The rows of a group lie close to one hidden flat surface of 10 dimensions, which passes through zero. Surfaces can cross.
Some rows, each with its group after it:
[-25   6  38 -58 -15  21 -26  23 -18  -5  15  41 -59   0]
Dufa
[ 19   9  60   7   1  25 -13  13 -34 -38 -24   5 -41  11]
Nobaz
[ -4  -8 -41  48  60  -6 -31  24   6  30 -25  19   6 -47]
Nobaz
[-19  33   3 -25 -37  15   4 -12 -35   4   4  19 -72  46]
Dufa
[-22  42  -2  -1  12  18 -17  18   5  -6  39  33 -69  10]
Dufa
[  3 -11 -63  33   6  -4  21 -28  -6  55   1  33 -39 -30]
kub
[-16 -17   9 -65 -25 -22  13  55   9  29 -12 -32  40   9]
Dufa
[ 15  31 -16  30 -35  11  29 -14  -3 -22  28  39  11  16]
Zin
[-14  21  43   2   1  41  55 -18  -6 -10 -61  31  10  34]
Gofu
[ 16  23 -26  29 -21 -23  17 -17 -33 -25 -26 -35  34  30]
Dufa
[-14  41 -17  47   2  15  37 -49 -20   2  23  19 -26 -47]
kub
[-36  -9 -33  -7  13   0 -34 -33  14   9 -48  -8  -8 -12]
kub
[-26  15 -13 -51   7 -17 -35  23  -2 -67 -44  47  21 -10]
Nobaz
[ -1  28  43  15 -38  33  47  14  -8   5  -2  -6   0   4]
kub
[  1 -47  -4 -26  10  -9  13 -65 -18  38 -19 -15 -18  -3]
Nobaz
[-12  14 -42  -8  12 -23 -43  33  -9   8 -12  -6 -63 -16]
Zin
[-36   3   6 -48   7 -15  10 -13  14  10  49  -4  -4 -55]
Zin
[-39  78   7  45 -16  29   7  15 -10   3  18 -12 -20 -23]
Gofu
[ 29 -40   1  50  11  33 -45  16  -9  25 -40  31  10   0]
Gofu
[-11  -9  11 -50  -4 -21  50 -12 -37  17  -2   4  18 -17]
Nobaz
[ -1 -37  29  -6   7  21 -51  -8  14  14 -15 -21 -39 -19]
kub
[  5  -3  31  15  35  14 -16  42  23 -23  27  45  20 -68]
Nobaz
[ 33 -48 -39  30  26 -15  -5 -40  32  24  19  -6  -2 -13]
Dufa
[  7 -17 -16 -14  44 -53   1 -35 -21 -28  -7 -43  37 -11]
Gofu
[ -1   2 -41  17  12 -19 -13  37 -16  50  17 -11 -19   1]
kub
[-23   6  -4 -44 -11 -23 -11 -42 -22 -15  25 -37   7  15]
Zin
[-33 -15  11 -20   4  30 -38  19  50  41   9  15 -36 -55]
kub
[ 23  12 -10  18   6 -19 -13  49 -11 -17  31  13  -3 -15]
Nobaz
[-30 -20  12 -37 -34  28  11  21  33  60 -27   8 -21 -20]
kub
[  6 -51  -3 -29  20   4 -36  37  25  48  10  25 -17  10]
Nobaz
[ 16 -23  46  33   5  52  -6  42  36  46  -6   7   1   4]
Zin
[  6   0  41  15  18   7  -7  24   4 -16 -34 -43  13   1]
Dufa
[-30   8 -25 -13   0 -12 -38   0  48  -7  60   4  -4 -59]
kub
[-24   4  -6  -8 -14   8   3  12 -49  30 -29  21  17 -36]
Dufa
[-43 -16  18 -43   2  26 -10 -82   2 -10 -53  18 -30  -9]
Nobaz
[-23  21  -9 -49 -27 -19 -79  49 -61 -16  16  -8  12  56]
Gofu
[-36   9  31 -15 -34  11  14   3 -17  56  15 -63 -14 -45]
kub
[-25  31   5  27 -11  15  -7 -15 -41   4  -5 -16   1 -44]
Gofu
[  2   9 -22 -22 -34 -42  -3  53  29 -24 -25 -50  18 -20]
Zin
[-34   1  42 -89  22  -5  23 -18  24 -19  40  20 -33   4]
Dufa
[-27   2 -10 -33 -56  -6  -8  17 -24  43  18 -36  11 -30]
Gofu
[ 40 -23  20  23  -7  21  19 -55 -18  -7  11  27 -44  -8]
kub
[-56  65  12   3 -32  12  -1  18 -62   3 -23 -38  46   4]
Gofu
[  1  -5 -36   2   9 -14 -36  38  15  16   0  14 -68 -49]
Zin
[ 20  15  27  33  34  21  19  43  28 -41 -15  61   9 -19]
Zin
[ 21 -15 -52  -5 -50 -12  48  19   2  27 -22  55 -21 -29]
Zin
[ 23 -19 -20  35  52 -16 -12 -35 -14 -26 -31  22 -11 -35]
Zin
[ 26 -45  31   3  23  13 -19 -21  -5  13  -1  -2 -38 -22]
Nobaz
[ -7  10  -5   7   2   5 -40  17 -42  -8 -18  14  11  33]
Gofu
[-24  27  37 -25 -16  -3  -8 -17   2 -49  51 -27  42 -23]
Gofu
[ 22 -13 -43 -29  14 -50   5 -14   0 -24  56  16  35  58]
Nobaz
[-15  27  26 -28  36 -14  -6 -16 -46 -62  -2  17  -1  -8]
Dufa
[ -7   3  33 -44  -5 -16 -34  80   6 -27  13 -20  29 -23]
Dufa
[-10 -11   2 -14  -9   8  12  -7  17  20  31  30 -37 -69]
Zin
[ 19 -27  30  30   1   8 -30 -29 -11 -14  -2 -32   0 -79]
Gofu

New rows. What belongs after each?
[ 25   4 -34 -13 -59 -41  23  23  19 -37 -24 -25  27 -10]
Zin
[ 22 -12  29 -12 -24  15 -19 -15  25 -34   6 -15  -7  50]
Nobaz
[ 19  26  14  29  20   0 -26  58 -52   9  25  -8 -36  41]
kub
[ 48 -40  -6   1 -53   1  17 -20  -7 -11 -18  39 -12 -27]
Gofu
[ 34 -28   4   3  -1 -23  48 -59 -32  21  56 -31 -13 -24]
Nobaz
[  1  -4  45 -11  11  25  18 -57  -4 -41  33  44   6 -12]
Zin
[  1  18  47  35 -24  40  18  20  21  16   3 -29   1 -15]
Nobaz
[  9  25 -27  31  13 -15   6   8  10 -16  81  27   8 -34]
Nobaz
[ 16   5  27   5 -18  11 -36   2   9 -61 -27  -8 -15   1]
Nobaz
[  6  -2 -20 -42 -41 -54  10  23 -47 -25 -40 -32   5 -41]
Nobaz
[ 24  -7  21 -12 -57   0 -47 -23  10 -56  12 -48  -4  38]
Zin
[-49  24 -36  -5 -43  15  19 -38  45  37  -2 -23  18   9]
Nobaz
[-16   0  -1 -21  47   2  36 -39  57  -1  37  33 -18  25]
Dufa
[ -5  12  32  19  53  21 -34  12  -6 -21 -26   2 -19  31]
Gofu
[-48  27 -20   4  15  24 -23   9   3  17 -56  28 -32   9]
kub
[ 22   7 -14  74  43   6   1 -73 -48 -27 -26   7  24  31]
Zin
[-28   0  -6  20  51  34 -24 -25  32   8 -26  37  15  41]
Nobaz
[ 13 -15  -6 -11 -27  -6 -57  32   2 -17  58  36  -8 -56]
Dufa
[-17 -17  22  27  52  32  13  -2  -6  51 -48   8  12 -11]
Nobaz
[ -7   5  35  -6 -18  25  21  10 -23  28 -50 -26 -13  48]
Nobaz
[ 38 -62  79  -7  10  25  10  -7 -19  24  -9 -23 -14 -21]
kub
[-30 -11 -50   2  26  -3   5  17  27  68  13  20  22 -16]
Nobaz
[  3  24   5 -13  11 -17 -30  13 -37 -78 -36  31 -11  -5]
Nobaz
[  8   6 -47  18 -22   1  19 -21  29  -8 -12  39  -2  14]
kub
[ 43 -22  -9  49 -32  33 -30 -37 -10  14  40  19  -7  66]
Zin
[ 18 -39  22 -51 -50  14  15 -13  47 -12   1  28  -2   7]
kub
[  0 -18  17 -54 -21   7  32  19 -10  18   3  42  26  67]
Zin
[-11  40 -10  15 -73  -1   0 -25  43 -54  19 -41  12 -50]
Nobaz
[-15 -10   4 -48  -4   2 -15  11 -17  36  -1   1 -74  28]
Dufa
[-12  59 -19  10 -32  -4  -3  27  -5 -10  52 -11  19  67]
Zin
[-11 -16  32  17  41  44  23  -3  35  10 -44  43  43  -4]
Dufa
[ 21 -15   1  34  -5  41  40 -19  10  27 -42  65 -40  -9]
Gofu
[ 71 -65   3   0 -25 -12  12   5  32  -9 -38   0 -16   5]
Gofu
[-42  26  -3  13  20  34  -4 -28   0   8 -20  35 -23 -16]
Nobaz
[  5   1  23  -7  38   8  10 -28  10 -28   2  33 -41   7]
Gofu
[-31  49   2  16  -8  13  20  60  11  11  32  29  19 -79]
Nobaz
[ 10   2 -10  56 -19  31 -10  11  -4  16 -27  25  24 -16]
Dufa
[ 10  33  -6  23  -3 -17  23 -56 -35 -52  25  -9 -11 -14]
Nobaz
[ 32  19  32  36  -9   6   5  -6  26 -60  -7 -50  27  36]
Dufa
[ 16  -9   5   7  24  -2 -55  60  26 -33  30  46  -7 -61]
Nobaz
[ 38  -3  -7  96 -12  31 -44  31  15  -6 -11   5  56  -6]
Gofu
[-25  14  18 -47   2 -19  60 -13  -9 -27 -22   3  46 -16]
Zin
[ -3 -23  55 -38   7  38  -1  21  -5  21 -18  38 -15  46]
Zin
[-13  11   3   3 -17  34 -60  75  50  13  -6  26 -24  13]
Nobaz
[ -7  36  17  69 -31  47  14   6   0  31 -21 -32   1  -2]
Zin
[-62 -11  76 -43   3  52  -9 -37 -37  32 -13   1   7 -50]
Gofu
[-11  23 -25 -15  -5 -30   8  86 -49  18 -31  12   6 -23]
Nobaz
[ -4 -12   4 -20   8 -21 -55  20  13 -25 -19 -52  33  21]
kub
[ 33 -21   9  46  23  25  -2 -40  -7  -7  11  30  18  17]
Zin
[ 18 -21  29  -5  34  18   1  37  10  -2 -11  42  19  43]
Zin
[-15  37  38  25 -10  26  57  33 -23  30 -21 -23  29   5]
Nobaz
[ 15  19  -8  34 -20  12  -2 -25  -7 -37 -14  27 -36 -34]
Zin
[  8 -17   1 -18  38 -27 -31  73  -1   2 -38 -26  32  30]
Dufa
[  4  10   1 -18  14 -12 -51   3 -23 -47  30  24 -35  22]
Gofu
[-31  45  16 -17 -19   3  43 -44 -63 -14 -26 -10  -5  23]
kub
[-38  10   5 -42 -15  16 -43  63  29 -15 -44  35   6 -17]
Nobaz
[-24  20   3  43  28  22 -20  38  26  25 -33 -24  16 -29]
kub
[  9  19   1  20  -2 -18  30 -48 -11 -57 -40 -42  57  15]
Nobaz
[ 17   9  17 -17 -35  -2  -5  -8 -35 -30 -13 -19 -16  67]
kub
[-39  56   4   4 -19  17 -10  11   7 -34 -36 -12  12  30]
kub
[  1 -29   4  -6  42 -15  35   5  21  21  -9   1  45 -50]
Zin
[ 20  13 -21  22 -61 -11  47   7 -16  14 -38 -34 -34 -35]
Gofu
[ 15   3  82 -14 -37  32  21  -7  10 -32  24 -12  -5 -12]
Nobaz
[-38  33  23 -25  11  24 -13  19  20 -41  12  68   7 -26]
Nobaz
[-11  27  21  42  23  46 -40  19 -11 -19  -9  47  26  40]
Gofu
[ -8  22 -18  25 -25  -4 -21  21  24 -40 -41 -22  26 -44]
Nobaz
[-41   7  58 -65   9  14  63 -40 -23 -18 -15  32  26 -28]
kub
[-22 -10   3   9  47  25 -20  -8  10   8 -62  26  16  40]
Nobaz
[-54   1 -16  -6  -5  33 -11 -35  27  41 -11  19 -37 -57]
Nobaz
